The groups are shells around one centre, one inside the other: the same stretched ball of 6 dimensions in 6 sizes.
(in the rows, 128 means zero)
Some rows, each with its group after it:
[143 142  78 141 107  59  97 131 136 124 133 198 105 110 132 164  92] -> J88
[ 84 177 105 110 102 140 119 155 163  60 115 115  51 135 122 120 140] -> J746
[137 145 120 127 108  96 112 162 164 116 108 151  85 112 142 135 122] -> J609
[ 70 174  93 105  65 133 139 133 180  67 144 125  71 119 121 139 122] -> J847
[135 155 125 128 115 120 151 117 196  71 116  99 109 138 161 125  97] -> J105
[202 128 118 163 160  53 107 121 153 127 104 170 128 130 170 138  76] -> J746
[119 161  80 127 114 101 111 129 143  74 120 145  91 137 131 149 105] -> J847
[ 97 164  98 112  80 128 148 122 187  62 133 109  94 128 138 138 107] -> J609
[162 142 104 138 129  91 126 122 164  84 107 128 120 137 159 139  89] -> J105
[131 146 101 138  89  81 132 111 181 109 149 165 104 108 144 139  86] -> J648
[116 149  95 115  89  93  95 179 141 120 112 172  75 103 122 156 134] -> J105
[100 162 103 119  83 114 128 138 176  87 136 141  74 114 129 129 117] -> J88
[177 135 104 149 133  72 124 112 164 101 115 148 131 131 164 143  76] -> J609
[ 99 164 115 110  78 145 165 118 210  44 131  79  91 131 147 113 109] -> J648
[169 135  86 153 117  56 127  89 163 107 139 171 142 123 158 158  58] -> J648
[ 86 168 118 105  88 133 113 181 166  93 111 133  46 114 120 127 153] -> J847
[180 134 125 147 137  79 128 125 176 109 106 138 125 128 170 133  85] -> J847
[ 95 156 106 101  66 132 134 161 181  76 119 113  75 110 129 130 134] -> J88
[181 129  93 154 139  42  81 146 124 143 109 206 111 114 145 160  92] -> J105
[104 150 108 110  59 110 143 142 192 103 137 137  99 100 138 150 112] -> J648
[ 92 160 120 109  64 129 150 140 203  88 138 119  81 107 138 129 120] -> J609
[149 143 127 131 113 103 131 141 184  98 110 125  99 120 156 122 107] -> J88
[142 143 106 126 108  87 110 157 154 119 107 158 104 115 144 158 112] -> J746
[107 154 110 120  72 109 143 127 194  96 144 138  91 107 139 133 106] -> J609
[146 150  95 139 128  78 106 133 144 109 115 167 107 130 144 158  97] -> J105
[105 160  83 120  93  97 102 151 142  99 126 168  76 115 119 154 121] -> J609
[ 79 172 120 110  74 131 139 146 192  94 137 131  68 114 130 136 128] -> J746
[161 127  90 144  93  49 112 124 158 140 139 197 126  96 147 164  79] -> J746
[ 87 163  90 102  75 124 115 167 155  81 118 135  69 115 117 148 138] -> J88
[115 161 117 111 112 133 121 167 165  71  93 104  73 134 138 126 137] -> J648
[113 161 125 108 104 147 140 154 187  53  98  79  76 136 145 110 132] -> J847
[144 148  78 148 116  67 113 102 149  98 141 177 111 125 140 150  76] -> J746
[189 129  85 159 141  43 102 110 137 120 118 187 137 126 157 161  67] -> J648
[102 152  89 109  76 102 101 174 145 108 119 165  71 102 116 153 136] -> J105
[114 148  92 122  73  94 124 136 170 101 140 158  90 103 130 142 107] -> J648
[177 133 112 144 135  73 114 135 158 115 103 153 122 126 161 145  91] -> J648
[104 165  99 126  90 109 140 112 182  81 145 138  92 124 138 138  98] -> J88
[134 156 116 143 113  91 139 103 187 102 141 148 106 126 154 134  84] -> J105
[122 152 108 123  90 100 138 128 182 104 130 142 112 117 148 157  99] -> J847
[132 156 124 127 120 117 135 136 181  82 109 113  94 135 153 126 110] -> J609
[115 156 103 128  97  90 107 151 156 120 129 175  77 109 129 147 118] -> J609
[120 149  93 123  80 101 134 123 177  81 137 137  97 113 137 133 100] -> J847
[124 155 130 122 105 113 129 154 182 107 112 131  87 119 148 135 121] -> J847
[143 138  73 133  98  69 101 137 137 106 124 178 107 111 132 159  97] -> J746
[ 98 159  84 116  73 102 123 135 164  93 140 156  88 110 124 154 110] -> J88
[128 152 101 131 112  81  93 161 140 128 116 184  79 112 129 154 120] -> J88
[118 151  85 118  87  97 119 141 156  94 124 150 101 116 132 159 108] -> J105
[101 167 100 108  98 135 134 142 170  56 111 101  87 138 136 139 121] -> J746

New rows, each followed by its group:
[151 139 114 135 115  78 105 156 156 129 111 170  96 110 145 145 111] -> J609
[ 89 174  88 116  97 125 125 132 160  62 128 128  75 136 125 140 117] -> J746
[133 144 100 130 104  79  92 167 141 129 115 184  78 104 128 147 123] -> J88
[173 139 115 146 140  78 121 125 163 108 105 145 125 134 165 146  86] -> J746
[112 170 113 128 117 120 137 120 179  72 125 119  88 141 145 130 106] -> J847
[164 141 122 137 129 104 138 123 184  74 105 106 113 136 165 114  93] -> J746
[150 150 100 136 131 105 127 117 164  58 109 114 103 145 152 120  94] -> J746
[177 140  96 160 152  57 101 112 141 111 117 178 116 134 154 143  77] -> J88
[147 145 121 125 114 112 139 136 184  80 104 106 109 131 159 127 104] -> J648
[155 145 105 136 137  90  97 154 141  95  96 148  87 130 142 129 115] -> J88
[181 134 100 153 139  60 116 112 154 114 115 165 136 130 163 156  72] -> J648
[188 133 104 156 151  61 105 122 146 111 105 164 123 133 161 142  80] -> J88
[181 133  97 157 145  47  88 135 131 134 111 197 113 121 149 153  87] -> J609
[160 146 114 142 134  96 129 118 173  79 111 123 107 138 159 119  91] -> J88
[109 155  89 117  95  93  90 175 133 117 114 178  70 108 117 159 134] -> J105
[121 161 127 121 113 123 135 144 183  87 110 115  88 132 149 130 118] -> J648
[157 149 125 143 138  96 125 127 174  93 110 132  99 135 159 119  98] -> J105
[127 145 124 117  86 108 132 157 186 111 116 134  94 106 146 138 119] -> J648
[ 86 159 102 100  69 120 102 192 153 106 114 153  50  98 111 140 155] -> J746
[176 139 113 155 146  69 109 123 157 112 113 163 107 129 158 128  87] -> J105
[ 78 167 101  91  72 150 120 181 165  57 106 102  49 119 115 121 156] -> J746
[ 99 159 106 103  83 135 126 165 172  67 109 108  68 120 128 124 138] -> J609
[171 142 116 156 134  79 143  84 189  90 133 136 129 136 171 123  63] -> J847
[ 83 169 113 108  81 131 122 163 174  87 125 133  52 113 121 125 142] -> J648
[ 82 172 114  98  87 152 127 173 173  61 105  98  53 127 124 120 151] -> J88
[161 138  94 153 119  50 109 114 152 136 136 198 122 113 149 164  75] -> J609
[126 154 106 134  94 102 152  95 197  78 147 128 110 124 152 128  81] -> J105
[143 145  85 128 113  91 111 138 145  85 108 144 108 129 141 152 102] -> J847
[156 142  75 150 122  57 103 110 138 108 133 187 117 124 141 159  76] -> J648
[ 92 165 128 105  77 148 153 144 206  63 124  89  71 121 140 109 129] -> J105
[135 151  83 146 110  61 107 113 147 125 145 199 109 116 137 167  82] -> J746
[113 147 110 119  68  96 132 144 184 121 139 159  95  96 137 150 111] -> J105
[174 133 110 156 124  59 121 108 171 121 133 173 120 115 159 134  73] -> J648
[103 162  97 112  99 114 104 170 145  93 107 145  70 122 123 149 137] -> J88
[110 160  89 118  96 117 128 130 164  61 123 121  87 131 132 134 111] -> J88
[146 145 113 122 114 116 133 142 175  69  98 101 104 133 154 124 110] -> J746
[ 86 169  92 101  86 136 123 159 159  62 110 113  73 130 123 145 136] -> J746
[161 143 114 136 135 101 122 134 166  77  99 117 103 138 157 119 101] -> J648
[ 75 164 104  89  50 150 150 155 194  61 125  93  78 113 128 136 135] -> J746
[105 157 107 108  92 117 103 185 151 100 102 142  63 113 123 140 147] -> J88
[164 138 102 140 133  72  94 154 138 118  99 169 101 122 145 147 107] -> J609
[161 140 128 146 127  76 114 140 170 131 117 166  98 114 155 131 101] -> J746
[ 59 173 101  97  55 136 125 167 174  88 136 138  50 104 110 139 147] -> J746
[ 72 170 122  99  53 146 161 140 213  76 141 102  77 111 135 130 126] -> J648
[174 143 106 151 152  75 109 123 149  99 105 152 113 140 158 137  87] -> J88
[134 153 115 124 120 116 116 155 163  76  99 118  76 131 141 115 125] -> J105
[156 135  91 153 105  42 105 116 153 148 147 215 116  99 143 162  77] -> J746
[ 75 171  82 107  73 118 113 153 152  85 134 153  63 115 110 152 132] -> J746
[191 125  83 163 145  28  73 137 115 146 113 221 115 113 144 160  83] -> J746
[ 64 169 121  91  43 151 159 151 212  78 139 102  72 105 130 133 135] -> J746
[133 145  84 135  92  81 121 118 162  95 140 162 103 113 136 141  90] -> J746
[142 148  84 145 121  62  92 133 132 123 128 198  96 118 132 159  96] -> J88
[ 99 170 124 116 102 137 135 144 186  70 119 108  64 131 137 113 128] -> J648
[105 152  99 106  84 112  97 191 145 102 104 150  58 105 117 138 149] -> J847
[ 87 161  92 108  65 113 119 155 165  96 135 152  71 104 118 147 128] -> J88
